The rows are grouped in 4 ways, from coarse to fine. Each group lies inside one group of the grouping before and may be the whole of it. The rows also spread widely along 13 directions, which tell nothing about the answers.
(in the rows, 128 means zero)
Known rows, each followed by its group in each grouping:
[ 90 106 128 116 111 153 148 115 156 123 158 104 119 179 138 131  99 127
 134  95  72 130 134 117 113 119 118 136 125 152 128 135 139 129]  pep z_54 Goz Nika
[173 138 130 117 111  89 121 142  80 107  72  89 139 117 117 155 140 153
 120 102 137 104  78 154 101 121 139 188 103 123 119  95 136 130]  pep z_54 voku Muvub
[147 154 114 127 129 111 101 128 115  97  96 134 131 116 104 113 153 150
 123 112 131 142  61 136 120 115 153 161  80 179 169 156  67 157]  kiti z_372 didi tedek
[110 125 162 202 148  97 116 156 104  95  80 183 149 124 129 114 109 127
  88 145 108 163 122 113 106  85  91 162  86  75 110 118 155 192]  pep z_54 Goz leva
[132 120 122 112  90 132 121 113 129 131 121 145 114 162 139 134 161 116
 100  93 114 140 143 120 127 125  73 128 114  91 125  99 102 180]  kiti z_775 berub Nutog
[ 73 118 111 157 149 122 110 132 112  82 110 149  91 204 158 102 133  91
 128 122 113 143 138 117 122 103 163 150  96 170 169 127  94 153]  kiti z_116 luk teg
[118 114 169 135  99  98 135 190 119 108 142 126 138 164 117 118 102 125
  85 112 127 155 115 136 143 117 172 187 131 129 140 112 163 103]  pep z_785 Dabun Mikar
[126 161 168  65 108 108  90 146 125  94 120 104 148 137  91 124  98 117
 109 125 141 129 124 133 124  98 121 158 123 124 134 108 115 104]  kiti z_775 dagi lofo
[119 158 176 108 109 119 105 206  82 118 117 110 145 130 111  91  62 133
 110 113 154 125 156 113 114 111 117 148 154 139 140  90 137  95]  pep z_292 rufig nog
[100 129 130  97 130 151 106  99 131 101 135 135 124 173 136 129 154 126
 142 136 134 140  88 158 169 102 173 161  85 149 156 177 120 136]  pep z_785 Dabun Puril
[115 128 159 136 152 114 149 119 110  95 117 102 166 162 117 139 102  96
 116 120  84  91 134  94  68  66  84 133  96 129 109  80 146 143]  kiti z_775 dezan devis
[166 132 156 105 113 102  68 180  85  85  74 137 130 116 113  99 145 125
  68 134 138 108 104 144 145  92 188 204 112 135  84 100 141 101]  pep z_856 Nok Fudaz
[112 115 149 121  92 143 120 119 113 130 142 156 145 186 145 117 136 126
  87 110 129 132 132 118 129 101  96 131 103  85 118 115 133 159]  kiti z_372 Didaz kifom
[115 131 187 106 118  96 135 150 107  87 152 114 130 158 132 136 112 111
 114 129 156 130 116 129 114  79 151 155  87 127 176  95 144 123]  kiti z_116 luk lufu
[135 137 101 135 142 149 146 139 136 148  97  92 148 167 103 131 117 143
 166  93 105 110 131 118 130 139 110 139 165 170 116 134 126 123]  pep z_856 Nok bora
[130 129 176 148 118 129 137 129 121 139 127 178 166 146 121 133 140 130
 101 137 156 154 120 118 153  78  74 133  96  49 123 129 161 184]  kiti z_775 berub gotib
[172 144 184 111 123 117 111 151  92 102  94 127 187  92  95 121 119 151
  76 133 129 110  80 126 106  80 122 172  81 111  94 115 156 131]  pep z_292 rufig toret
[105 115 164 126 139 115 147 134 172 120 124 116 111 151  89 136  81 119
 165 134  87 121 119 128 149  96 158 152 146 157 111 160 173 103]  kiti z_372 Didaz Rep
[153 138 136 124 119 124  97 167 107 115 104 121 160 167 108  98 149 139
  98 121 157 128  81 139 164 103 202 207 128 165 127 148 143  99]  pep z_54 Goz Nika
[132 142 143 171 172 101 162 139 135 138  80 117 152 171  96 155 110 116
 182 122 127 117 147 101 122 105  78 131 154 116 125 108 153 156]  kiti z_116 luk lufu
[130 137 124 131  96 108 138 133 116 117 127 120 138 133 114 138 122 162
 118  99 131 169  62 152 118 128 129 158  85 128 172 146 106 154]  kiti z_775 berub gotib
[165 142 190 126 154 114 117 148 111 115 101 140 181 131  89 116 142 101
 100 150 151  94 116 102 145  47 132 161 113 117  96 111 172 128]  kiti z_775 dezan devis
[107 144 148  93 113  91  83 149 128  85  92 133 101 154 123 141 125  95
 119 119 119 152 181 136 133 137  87 158 148  78 121  77 109 145]  pep z_785 Dabun Mikar
[113 142  99 131 127 134 109 142 118 109 101  95 151 194 123 108 125 116
 111  87  98 127 140 105  97 142 112 156 146 172 137 109  83 132]  pep z_54 voku Muvub
[115  87 155 131 131 145 151 102 160 132 133 147  95 142 126 133 117 126
 151 137  81 102  99 128 155  70 164 141 100 145  92 174 185 131]  kiti z_372 Didaz Rep
[144 115 138 134 117 132 150 106 176 147 130 149 124 169 123 169 189 131
 135 106 124 165 119 138 180 134 103 148 126  85 134 149 133 184]  pep z_292 rufig toret
[144 115 147 136 131 126 159 144 148 139 149 120 119 188 145 140 179  95
 140  98 146 120 156 106 159 109 136 153 157 146 156 100 148 140]  pep z_54 Goz Nika
[141 122 137 119 116 146 107 121 165 123 117 137 175 139  69 100 125 141
  74 121  71 139  68 119 145  94 150 166 105 148  79 183 131 129]  kiti z_775 dezan devis
[144 126 122 167 145 161 162 139 157 168 108 133 153 134  92  99 109 124
 138  96  74 111 143  66 116 109  73 104 158 174 100 139 129 155]  kiti z_775 berub Nutog
[143 154 144 122 134 109  60 134 127  92  70 164 149 140 110 118 175 114
  92 140 145 152 125 130 152 106 108 177 113  80 106 122 107 171]  pep z_54 Goz leva
[131 139 153  77  94  78 122 156 144  91 129  71 121 155  92 150 100 117
 117 102 116 141 105 151 122 127 164 185 137 147 146 101 121  85]  kiti z_775 dagi lofo
[159 108 185  96 109 125 161 120 147 147 151 114 137 148 109 159 140 127
 141 121 136  90 108 129 157  81 139 146 126 111 104 124 193 114]  kiti z_372 Didaz kifom
[111 129 179  87  80 155 146 131 160 140 200 128 144 152 117 123 111 132
 105  97 124 147 137 103 129 107  87 103 123 124 161 130 121 141]  kiti z_372 didi tedek
[126 117 131 106  74 100 115 147  84 112 113 136  66 125 161 137 126 125
 111  93 136 132 139 146 111 123 110 145 100  94 142  74 114 154]  kiti z_775 berub Nutog
[140 114 159 108 120 100 119 157 108 115  94 126  86 149 128 137 124 106
 139 123 139  97 150 129 143  95 151 159 138 117 104  87 164 114]  kiti z_116 luk teg
[116 151 147 102 120  76 103 150 126  99  83 116  98 149 100 157 107 125
 165 125 153 152 135 156 144 134 129 167 142  98 148 110 122 126]  kiti z_116 luk teg
[174 151 155  64 101 119 104 118 139 117 130 121 133 133 105 144 191 123
 119 108 161 116 108 130 151 109 122 149 117 128 145 114  97 142]  kiti z_372 didi tedek

New rows, each followed by its group in each grouping:
[115 110  96 168 127 136 135 107 132 135 100 157 106 143 138 125 136 140
 129 106  86 149  96 128 125 114 110 131  86 132 132 156 106 190]  kiti z_775 dagi lofo
[138 136 170 133 127 137 117 165  90 122 110 151 134 110 139  95 117 112
  91 113 121 108 169  82  97  90  72 117 119 121 119  77 127 158]  pep z_292 rufig nog
[133 127 195  97 118 101 120 142 188 104 147 131 137 139  75 129 128 104
 105 133 105 146 122 119 156  98 147 161 137 129 120 138 148 117]  kiti z_372 Didaz kifom
[150 129 132 111 104 118  90 132 116 102  84 138 146 110 102 121 134 150
  81 115  89 138  87 141 116 120 123 172  91 110  89 128 116 145]  pep z_785 Dabun Mikar
[156 125 167  95 122 134 103 124 163 134 111 165  97  86 102 120 149 128
 136 136 126 124 125 117 168  90 122 127 114 118 106 150 136 154]  kiti z_116 luk lufu
[ 96 128 139 149 118 126 111 159 107 143  94 168 115 198 137 116 112 115
 133 119 159 146 184 115 157 117  88 131 158  70 119 106 145 157]  kiti z_116 luk teg
[100 115 162 186 156 116 150 187 106 137  91 148 122 162 120 102  56 111
 147 130 117 113 176  87 120  85 116 130 159 132 106 105 185 124]  kiti z_116 luk teg
[122 142 125 143 191 145 129 112 123 115  87 106 149 163 114 128 132 112
 185 141 121  84 111 115 136  81 147 153 122 187 126 160 144 131]  pep z_54 voku Muvub
[167 140 117 164 153 135 133 146 108 138  82 137 154 141 110  97 156 111
 119 105 120 100 127  79 116  97 103 135 132 173 119 112 110 160]  kiti z_775 berub Nutog
[107 135 183 118 143  99 136 144 176 119 138 135  81 131 122 162 124 103
 193 145 158 156 167 136 184 107 119 145 157 100 166 133 165 144]  pep z_54 Goz leva
[153 156 173 116 135 134 120 153 152 147 116 142 150  89  72 109 106 151
 150 134 147 136 114 107 158  96 114 124 135 141 139 165 136 138]  kiti z_116 luk lufu
[144 132 181 143 130 121 152 145 157 138 150 158 132 112 105 125 141 127
 133 125 143 143 116 104 154  86 119 126 117 138 161 149 140 162]  kiti z_372 didi tedek
[165 146 191 126 155 102 121 167 122 123  82 144 112  57  96 130 116 129
 157 147 143 109 132 121 149  84 124 147 129 126 115 124 167 136]  pep z_292 rufig nog
[127 143 167  72 113  96 122 136 110 103 112  87 111 126 112 158  88 120
 156 123 140 101 128 146 113  94 119 149 119 114 132  91 145 107]  kiti z_775 dagi lofo
[132 134 119 160 180 163 168 106 125 147 131 126 145 183 142 123 167  95
 175 111 138  90 135  81 129  75 106 102 117 189 173 128 115 170]  kiti z_775 dagi lofo
[141 143 132 155 150 118 116 127  95 121  80 154 144 129 123 123 145 130
 132 132 148 122  98 125 131  81 113 146  87 120 136 132 123 173]  kiti z_775 dagi lofo
[108 118 112 134 129 103 138 136 112 127  71  94 108 199 125 156  86 106
 159  98  94  97 165 126 106 121  91 148 165 111  84  76 148 121]  kiti z_775 dagi lofo
[133 164 171 122 126 101 107 188 144 119 117 140 115 119  92  99 114 103
 127 112 147 150 176  90 137 121  95 126 175 151 166 102  93 137]  kiti z_372 didi tedek
[148 112 143 123  99  99 122 171 130 117 107 117 100 137 128 125 129 115
  99  93 104 126 150 117 120 129 129 170 155 126 103  80 139 124]  pep z_54 Goz leva
[112 104 139 151 148 125 183 115 139 104 148  89 136 185 148 150 127  98
 138  98  72 104 134  97  78  94 114 142 109 165 144  91 149 144]  pep z_54 Goz Nika
[112  95 167 110 109 137 138 140 160 122 170 141  95 159 129 111 129 101
 114 125 113 133 121 122 170  79 183 152 119 156 132 150 160 114]  kiti z_775 berub gotib
[139 133 155 121 111 103 156 144 149 135 137 119  95 122 122 165 139 138
 160 100 140 160 127 144 149 141 115 144 134 116 179 122 129 152]  pep z_292 rufig nog
[114 130 174  94 112 167  94 137 134 125 140 154 145 118 121  91 104 129
  99 138 119 122 142 103 140  78 103 130 115 113  96 141 150 135]  pep z_54 Goz leva
[116 147 164  90 142 128  62 134 109  81  84 151 130 145 117 114 132 110
 113 157 142 122 124 142 159  80 151 178 104 111 100 136 137 127]  pep z_292 rufig toret
[100 101  95 122 102 169 137 100 111 138 130 123 104 189 159 113 119 137
 131  88  84  98 116 122 109 112 126 123 106 161 117 137 118 139]  kiti z_372 Didaz Rep
[109 131 115 110 110 140 105 133 128 122 103 122 134 192 128 131 131 119
 113 100 108 134 165 128 132 140  86 144 151 102 100 102 115 141]  pep z_856 Nok bora
[114 113 152 139 103 138 138 145 121 132 142 144 152 177 129 110 114 117
  81 110 113 136 132 105 124  92 104 140 118 105 112 111 148 144]  kiti z_775 berub gotib
[132 142 102 144 131 115 149 130 129 118 107 108 105 110 111 128 117 141
 162  93 100 140  96 121  99 132 116 132 108 187 178 138  82 160]  kiti z_775 berub Nutog
[112 140 124 120 152 139 134  96  96 117  93 102 161 181 111 147 105 133
 176 140 136  88  83 146 132  75 140 158  95 135 114 152 161 123]  kiti z_775 berub Nutog
[144 115 124 140 114 111  86 151 113 109  69 164  97  90 111  93 122 136
  84 115  84 132 102 126 126 102 145 163  98 134  85 135 114 149]  kiti z_775 dezan devis
[ 92 147 131 142 140 129 125 151  61  98  92  90 168 157 134 112  42 141
 134 116 107  94 129 110  50  96  87 142 110 140 116  90 142 120]  pep z_54 Goz leva
[105 161 161  86 101  94 114 149  73  85 121  85 159 171 118 143  77 124
 120 118 163 121 119 147  93 102 110 163 106 100 152  77 133 108]  kiti z_775 berub Nutog
[143 130 165  89 116 129 162 118 183 136 169 100 101 111 121 163 144 122
 175 104 125 129 143 118 142 122  97 118 141 139 168 123 134 148]  pep z_54 Goz leva
[135 142 147 132 125 119 110 173 107 128  84 129 149 126  84  96  76 138
 117 127 123 119 112 117 135  96 138 164 141 142  94 135 154 107]  kiti z_775 berub Nutog
[147 119 176 159 128 155 190 147 129 153 172 131 181 159 132 126 143 128
 102 100 133 125 129  84 121  92  91 119 119 136 155 112 159 161]  pep z_292 rufig toret
[ 97 139 148 135 167 141 118 104 127 100 113 129 169 178 104 113 109 114
 142 150 110 107 101 112 125  69 137 144  95 156 122 163 139 133]  kiti z_372 Didaz kifom
[152 119 131 114 111 127 151 110 197 157 132 122 116 153  89 162 161 148
 167 105 123 157  94 142 186 137 138 147 140 127 141 175 133 148]  kiti z_116 luk lufu
[135 132 172  88 112 116  94 148 118 109 108 139 109 106 110 118 110 110
 108 131 125 110 145 121 136  82 116 142 120 107  99 104 142 125]  kiti z_775 dezan devis
[ 89  95 161 154 119 133 136 151 152 141 138 183  81 169 144 113 114 107
 129 127 120 156 172 109 171 100 123 123 135 102 130 137 161 159]  kiti z_116 luk teg
[186 133 159 117 125 168 130 134 100 168 127 148 165 111 113  92 160 152
 125 122 168  75  86 101 154  68 141 126 106 162 118 152 152 135]  kiti z_372 Didaz kifom
[173 115 166 115 116  97 125 149 132 133  82 132 117  91  87 143 120 133
 121 126 109 102 109 134 148  89 134 167 130 100  62 118 182 120]  kiti z_775 dezan devis
[125 118 173 120 116  98 130 149 155 102 146 134 102 141 115 123 133 104
 113 118 114 141 129 119 139 105 155 154 122 148 151 120 132 129]  kiti z_372 Didaz kifom
[ 73 156 147  83 117 142 102 152 125  82 163  96 127 161 123  91  83 118
 120 110 116 149 128 123 112 121 154 145 114 198 194 139  80 103]  pep z_292 rufig nog
[115 120 164 127 119  74 125 135  95  91  93 138 101 110 133 174 104 149
 149 144 140 144  89 185 136 102 142 181  76  63 130 123 177 147]  pep z_785 Dabun Mikar
[161 143 135 125 125  87 104 156 141 104  70 116 117  80  84 131 121 153
 132 112  99 144  92 139 121 135 139 182 127 146 116 133 119 132]  pep z_54 Goz Nika
[115 115 178 153 159 122 142 124 156 120 118 164 107 119 132 140 131 107
 158 148 115 128 152 110 150  75 101 133 114 102 121 132 177 172]  pep z_54 Goz Nika
[126 149 143  92 142 114 129 137 166  98 134  76 110 120  96 136 114 127
 181 118 117 130 102 135 135 120 170 164 137 204 174 152 115 102]  pep z_54 Goz leva
[109 129 123 113 122 148 126 122 151 118 125 101 157 162  85 107  85 141
 124 105  69 115  93 111 108 108 136 143 125 190 107 163 115 107]  kiti z_372 didi tedek
[113 144 145 150 147 101 150 135 125 106 121 118 129 104  97 137  88 154
 169 133 127 151  60 148 129  95 162 155  81 166 184 178 134 138]  kiti z_775 dezan devis
[133 106 109 188 158 140 137 139 154 146  91 167  95 167 126  94 163 102
 145 111  92 121 140  88 160 108 144 135 151 187 121 156 120 162]  kiti z_372 Didaz Rep
[133 100 131 154 120 163 180 140 140 167 160 119 147 205 137 123 148 131
 126  89 120 122 114 110 156 113 151 146 139 165 139 144 159 130]  pep z_292 rufig nog
